There are 3 nested groupings, the coarsest first. Each group lies inside one group of the grouping before and may be the whole of it. The rows also spread widely along 11 directions, which tell nothing about the answers.
In the rows, 128 means zero.
Known rows, each followed by its group in each grouping:
[ 95 146 110  98 105  73  90 122 117 116 110 119 134 109  96  85 154 123
 142 145 102  97]
dat K_521 puzi
[140 102 139 125  90 105  86 150 125 128  92  96 100 173 182 143 138 119
 139 148  85  97]
dat K_504 buvo
[126 155 146  95 124 137 106 145  96 107 136 116  99 158 153 113 122 121
 175 107  65  86]
dat K_153 pamon
[116 103 141 117 132 135 152 137 135 122 116 105 131 148 121 104 135 129
 150 124 122 144]
vus K_121 noza
[131 129 153 129 111 111 110 154 136  91 103  92 130 110 160  92 129 118
 170 158 126  97]
dat K_504 tupep
[125  76 120 112 136 127 162 106 107 159 105 107 138 179 128 130 154 181
 129 120 110 135]
vus K_558 lufek
[149 123 123  63 151 148 130 162 153 130 176 160  89 171 104 118 105 165
 143  73  73 158]
dat K_504 Ver
[118 154  81  83 131 100 100  97 157 150 137 120  92 127 112 156 206 154
 134 117  75 127]
vus K_620 favil
[108 125 150  73 109 109 124 151 118 104  97 157  81 149 138 122 109 179
 120 121  97  73]
vus K_121 zerup
[118 135 153 109 113 118 118 111 128 148 122 132  86 137 150 133 129 145
 133 138  80  86]
dat K_302 Lin
[ 87 132 162 142 105 129 144 138  92 148 111  69 142 171 141 104  87  77
 150 122  93 130]
dat K_504 tupep
[ 94 158 117  92  81  91  84 149  96 123  97 113 128 144  95  90 110 106
 109 127  94 107]
dat K_521 puzi
[156 132 142  67 148 165 160 174 129 130 107  91 126 173 132 133  80 204
 110 102 120 159]
dat K_153 pamon
[176 100  91 131 108 137 127 161  95 131 115 127 134 170 128 126 127 125
  94 101 142 139]
dat K_153 pamon
[106 116 121 127 109 121 157 136  99 125 127 162 122 125 113 107 113 111
 105 101 154 105]
vus K_620 favil
[116 125 112 148 127 132 150 105  66 151 154 139 137 150 109 102 135  89
 146  86 105 116]
dat K_153 pamon
[130 138 128 123 122 116 118 142 140 116 126 112 115 117 147 122 144 125
 150 129 117 116]
dat K_504 buvo
[137 103 145 140 115 117  92 104 139 149 149 137 118 122 103  76 157  94
 164 132  95 128]
dat K_504 buvo
[156  83 141 134 123 133 164 150 124 133  97 119 138 137 146 118 102 167
 108 135 167 130]
dat K_504 tupep
[141  91 132  84 130 120 120 136 140 117  93 112 137 148 102  87 152 190
 142 135 116 140]
vus K_121 zerup
[ 64 127 147 105 124 126 149 116  91 144 120  78 161 168  90  74 116  99
 168 107  87 146]
vus K_620 favil
[110 140 174 111 120 128 132 137 168 153 129 104 103 132 130 121  91 128
 127 136  98 138]
dat K_504 Ver
[151 131 129 140 127 171 153 144  88 136 163 153 104 148 140 128 113 111
 133  72 121 127]
dat K_504 buvo
[112 196 106  57 115 134  96 157  63  90 115 115 132 136  95  78 123 162
 153  93  87 105]
dat K_521 puzi

New rows, each followed by its group in each grouping:
[127 131 146 105 129 133 149 121 116 155 109 106 122 145 128 129 111 170
 117 122 111 122]
dat K_153 pamon
[ 73 148 158  98 118  84 101  90 143 163 138 122  99 128  98  95 131 120
 160 133  48 105]
dat K_504 tupep
[ 82 163 152  78  93  96 100 142 112 132 115 134  78 149 139 132  92 121
 117 128  62  73]
dat K_521 puzi
[132  99 160 104 128 130 145 115 110 155 112 124  95 159 173 155 121 171
 134 141  88  90]
dat K_521 puzi
[119 113 131 112 133 143 158 109  96 141 120 117 134 143 125 112 146 153
 150 113 119 120]
vus K_620 favil
[126 112  83 128 103  85 128 145 135 145 109 131 124 143 116 142 133 134
  80 122 137 135]
dat K_504 Ver
[170 117 131 102 119 133 130 207 180  99 107 103 101 144 173 154  92 149
 100 133 143 141]
dat K_504 tupep
[104 122 140 143 124 128 144  87  93 135 136 133 112 126 149 115 167 120
 169 123 101  76]
vus K_558 lufek
[ 86 164 126 146 118 122 147 115  99 102 137 138 116  91 125 103 154  88
 159 111 130  88]
vus K_121 noza
[148 115 144 131 137 133 131  99 156 165 137 116 139 104  86  88 142 133
 125 134 133 155]
dat K_153 pamon
[168  90 122 121 135 133 125 139 150 127 159 161 121 125 104  88 135 138
 141 112 131 145]
dat K_504 Ver
[145  60 102 158 142 105 159 132 156 142 141 122 155 132 121 118 154 109
 134 126 157 166]
dat K_504 buvo
[137 113 199 147 117 163 147 121 126 168 143 130  96 145 148 119  79  93
 122 124 107 114]
dat K_153 pamon
[118 110 187 133 129 144 139 121 149 159 141 111 130 127 107  78  99 108
 148 129 113 152]
dat K_504 buvo
[132 122 152 111 116 161 173 143  82 127 102 154 101 144 144 131  96 185
  98 100 143  94]
vus K_121 zerup
[106 134 154 129 153 116 159  82 154 168 168 147  90 103 133 143 139 124
 144 124  94 101]
dat K_153 pamon
[ 82 141 162 123 108  86 116 117 148 136 123 116 101 119 143 116 117 105
 150 152  88  90]
dat K_504 Ver
[118 140 130 136 130 169 171 109  84 144 159 154 122 119 107 104 128 113
 132  78 138 124]
vus K_620 favil
[127  67 110 153 122 139 154 121  99 152 143 111 173 170  87  78 146  68
 143 100 136 178]
vus K_620 favil
[160  59 136 109 147 114 132 105 135 145 159 193 104 139 111  99 143 158
 144 118 106 104]
dat K_153 pamon
[153  80 109 145 144 133 160 124 137 161 148 111 128 165 146 148 147 120
 141 111 112 159]
dat K_504 tupep
[122 155 144 101  93 139 101 179 131 111  91  67  99 179 161 142 118 110
 126 126  82 130]
vus K_121 zerup
[ 92  82 116  89 140  87 151 141 170 129 131 120 144 149  89 102 129 121
 133 123 122 159]
vus K_620 favil
[ 90 119 139 149 128  96 172 112 116 141 125 125 135 115 133 121 117 107
 127 131 139  97]
dat K_153 pamon
[118  98 146 181 115 129 157 117 110 121 122 118 142 114 137  97 149  74
 151 136 153 113]
vus K_121 zerup
[116 150 148 123 128 142 158 134 125 144 113  90 136 119 123 110 100 147
 124 121 134 140]
dat K_504 tupep
[ 96 166 169  58 113  97 109 144 159 119 124 175  68  96 104  98  77 182
 110 124  97  75]
dat K_504 tupep
[164 126 170 105 141 176 159 156 150 125 112 100 133 119 131  99  91 184
 122 133 153 151]
dat K_302 Lin
[123 115 134  78 151 114 120 148 146  92 158 138 140 117  85  56 129 126
 183 121 103 136]
dat K_521 puzi
[118 146 135 123 110 112 119 165 170 139 126  81 106 152 144 151 103  69
 106 129 101 145]
dat K_153 pamon
[168 137 119 124 123 147 115 170 140  98 126 113 130 108 133 102 137 132
 139 119 151 141]
dat K_504 buvo
[105 177 156 118 101 149 122 126 126 143 121 127  78 123 124 130 119 114
 108 110 101 112]
vus K_121 noza
[ 93 131 172  99 114 116 134 160 129 120 138 145 102 143 117  87  61 108
 137 110  95 106]
dat K_504 tupep
[137  72 152 102 119 110 121 114 118 135 129 185 116 137  96  65 115 164
 134 130 113  96]
dat K_302 Lin
[121 152 146 120 148 150 175 120 152 165 156 126 108 109 114 134 102 146
 114 100 126 151]
dat K_504 tupep
[ 79 116 157  80 111  90 123 110 116 129  78 125 133 132  85  68 126 185
 136 144 103 100]
vus K_121 zerup
[ 94 164 179 104 101 136 115 147 151 124 111 102 114 115 105  82  92 110
 115 134 118 124]
vus K_558 lufek
[125 140 139 116 106 137 127 162 153 121 111 101 110 134 137 129 115 117
 100 128 132 132]
vus K_558 lufek
[121 105 137 109 118  93 104 101 106 136 141 175 107 132 103  82 139 129
 149 121  86  77]
dat K_153 pamon
[141  84 112 111 114 112 133 139 120 112 125 188 103 136 127 113 140 160
 105 113 141  87]
vus K_558 lufek
[136 157  70  86 124 135 128 177 102  90 105  91 124 170 138 147 158 156
 131  88 106 140]
vus K_121 zerup
[134 138 110  72 123 123 115 160 122 123 150 169  90 157 102 112 102 153
 118  78  87 123]
dat K_504 tupep
[113 150 144 118 134 150 163 158 113 107 165 151 130 102 103  83  81  89
 134  95 144 130]
dat K_521 puzi
[124 136 157 101 127 137 116 155 136 111 143 126 129 121  96  61 102 119
 161 110 113 140]
dat K_504 buvo
[ 81 155 144 103 117 112 144 112 116 135 121 145  96 122 114 121 126 147
 124 110  98  92]
vus K_121 zerup
[153  93  89 145 134 149 162 129  73 110 153 168 116 151 154 132 168 129
 146  85 135  95]
vus K_558 lufek
[ 99 188  62 134 114 113 122 121  89 108 139 118 118 114 129 137 193  97
 140  93 112 100]
vus K_558 lufek
[ 79 178 107 113 107 114 139 117  68 149 134 132 120 134 103 125 117 107
 110  91  97 106]
dat K_521 puzi
[130 105 156 141 119 121 112 104 127 116 107  88  93 141 217 154 192 126
 190 169  82  59]
vus K_558 lufek
[108 150 137 105 116 126 108 133 163 139 137  99  91 144 133 136 145 102
 132 124  77 130]
vus K_558 lufek
[ 81 189 122  56 133 114 132 141 170 131 112  83 108 124 108 144 131 165
 117 117  95 144]
vus K_620 favil
[ 75 174 143 108 132 117 152 140 135 139 178 145  83 138 123 139  84  68
 130  82  74 110]
dat K_153 pamon
[140 187 106 116 116 173  96 105 109 155 144  87 122 129  91 109 182 107
 141  93  91 164]
vus K_620 favil
[ 90 155 130 134 138 116 155  50  87 182 155 147 101 113 121 129 163 150
 157 102  75  85]
dat K_504 tupep
[ 95 162 123 117  90 113 122 163 103  88  99 125 130 108 113  86 109 109
 106 120 153  94]
vus K_558 lufek
[ 77 124 194 109  93  88 118 130 165 163  86  86 110 145 135 115  74 126
 113 169  91 114]
dat K_504 Ver
[103 170 130 146  98 120 129 135 116 145 129 118  98 122 145 148 116  86
 108 109 115 108]
dat K_504 buvo
[131 126 126 131 156 146 147 118 123 134 188 120 115 146 135 115 151  93
 198  90  75 140]
dat K_504 tupep
[121 102 131 141 134 118 139  93 133 164 146 110 119 153 137 130 157 107
 154 132  83 131]
dat K_302 Lin
[135 127 155 105 113 133  86 116 103 127 141 151 149 111  40   4 118 117
 156 114 110 129]
dat K_153 pamon
[126  98 164 113 145 121 132 175 186 105 160  98 127 149 131  94  97  60
 172 131 101 155]
dat K_153 pamon
[152 147 111 117 119 146 107 168 130 110 129  82 151 141 108  85 132 110
 149 111 122 172]
dat K_504 Ver
[129  62 111 105  96  77  91 121 102 123  78 138 132 169 107  84 170 160
 136 146 101  98]
vus K_121 zerup
[141 145 161 112 111 177 134 158 118 127 119 118 105 147 122 106  99 129
 114 101 119 140]
vus K_121 zerup
[126 119 147 107 164 149 176  98 136 168 146 111 132 124 115 124 132 169
 144 121 111 151]
dat K_521 puzi
[137 154 134  81 139 136 113 164 136  89 141 119 122 119 111  77 119 151
 172 109 106 128]
dat K_504 tupep
[123 145 109 114 105  97  95  92  83 142  89 118 111 129 146 133 183 184
 146 136  90  72]
dat K_504 buvo
[133  91 144 158 105 123 130 144 108 133 123 107 145 157 131  92 109  61
 137 129 127 126]
dat K_153 pamon
[146  91 105 122  96 121 110 134 125 153 123 163 104 166  90 116 142 120
  81 102 114 143]
vus K_121 zerup
[141  97 120 132 141 165 177 119 106 158 136 115 127 171 139 143 142 149
 121  96 122 148]
vus K_558 lufek
[ 96  87 161  99 119  89 160 161 123 123  78  91 125 181 174 143  77 153
 123 149 111  93]
dat K_153 pamon
[130 118 157  95 146 129 147 155 147 100 139 137 114 119 136  95 102 158
 164 121 118 112]
dat K_504 tupep
[146 112 140 137 145 168 159  84 102 154 154 143 101 135 152 135 172 155
 157 105 105 105]
vus K_558 lufek
[104 136 147  86 141 134 147 141  93 123 122  90 118 182 158 122 110 161
 185 106  61 108]
dat K_504 tupep
[171 165  98  96 138 145  77 136 149 129 158  88  90 158 147 153 188 118
 170 108  47 141]
dat K_153 pamon
[165  69 133 123 160 111 131 105 157 119 163 167 115 107 131  98 174 145
 180 138 118 102]
dat K_153 pamon
[ 82 195 131 119  84 116 114 117  97 138  79  96 120 110 106 111 136 134
 101 125 116 104]
vus K_121 zerup
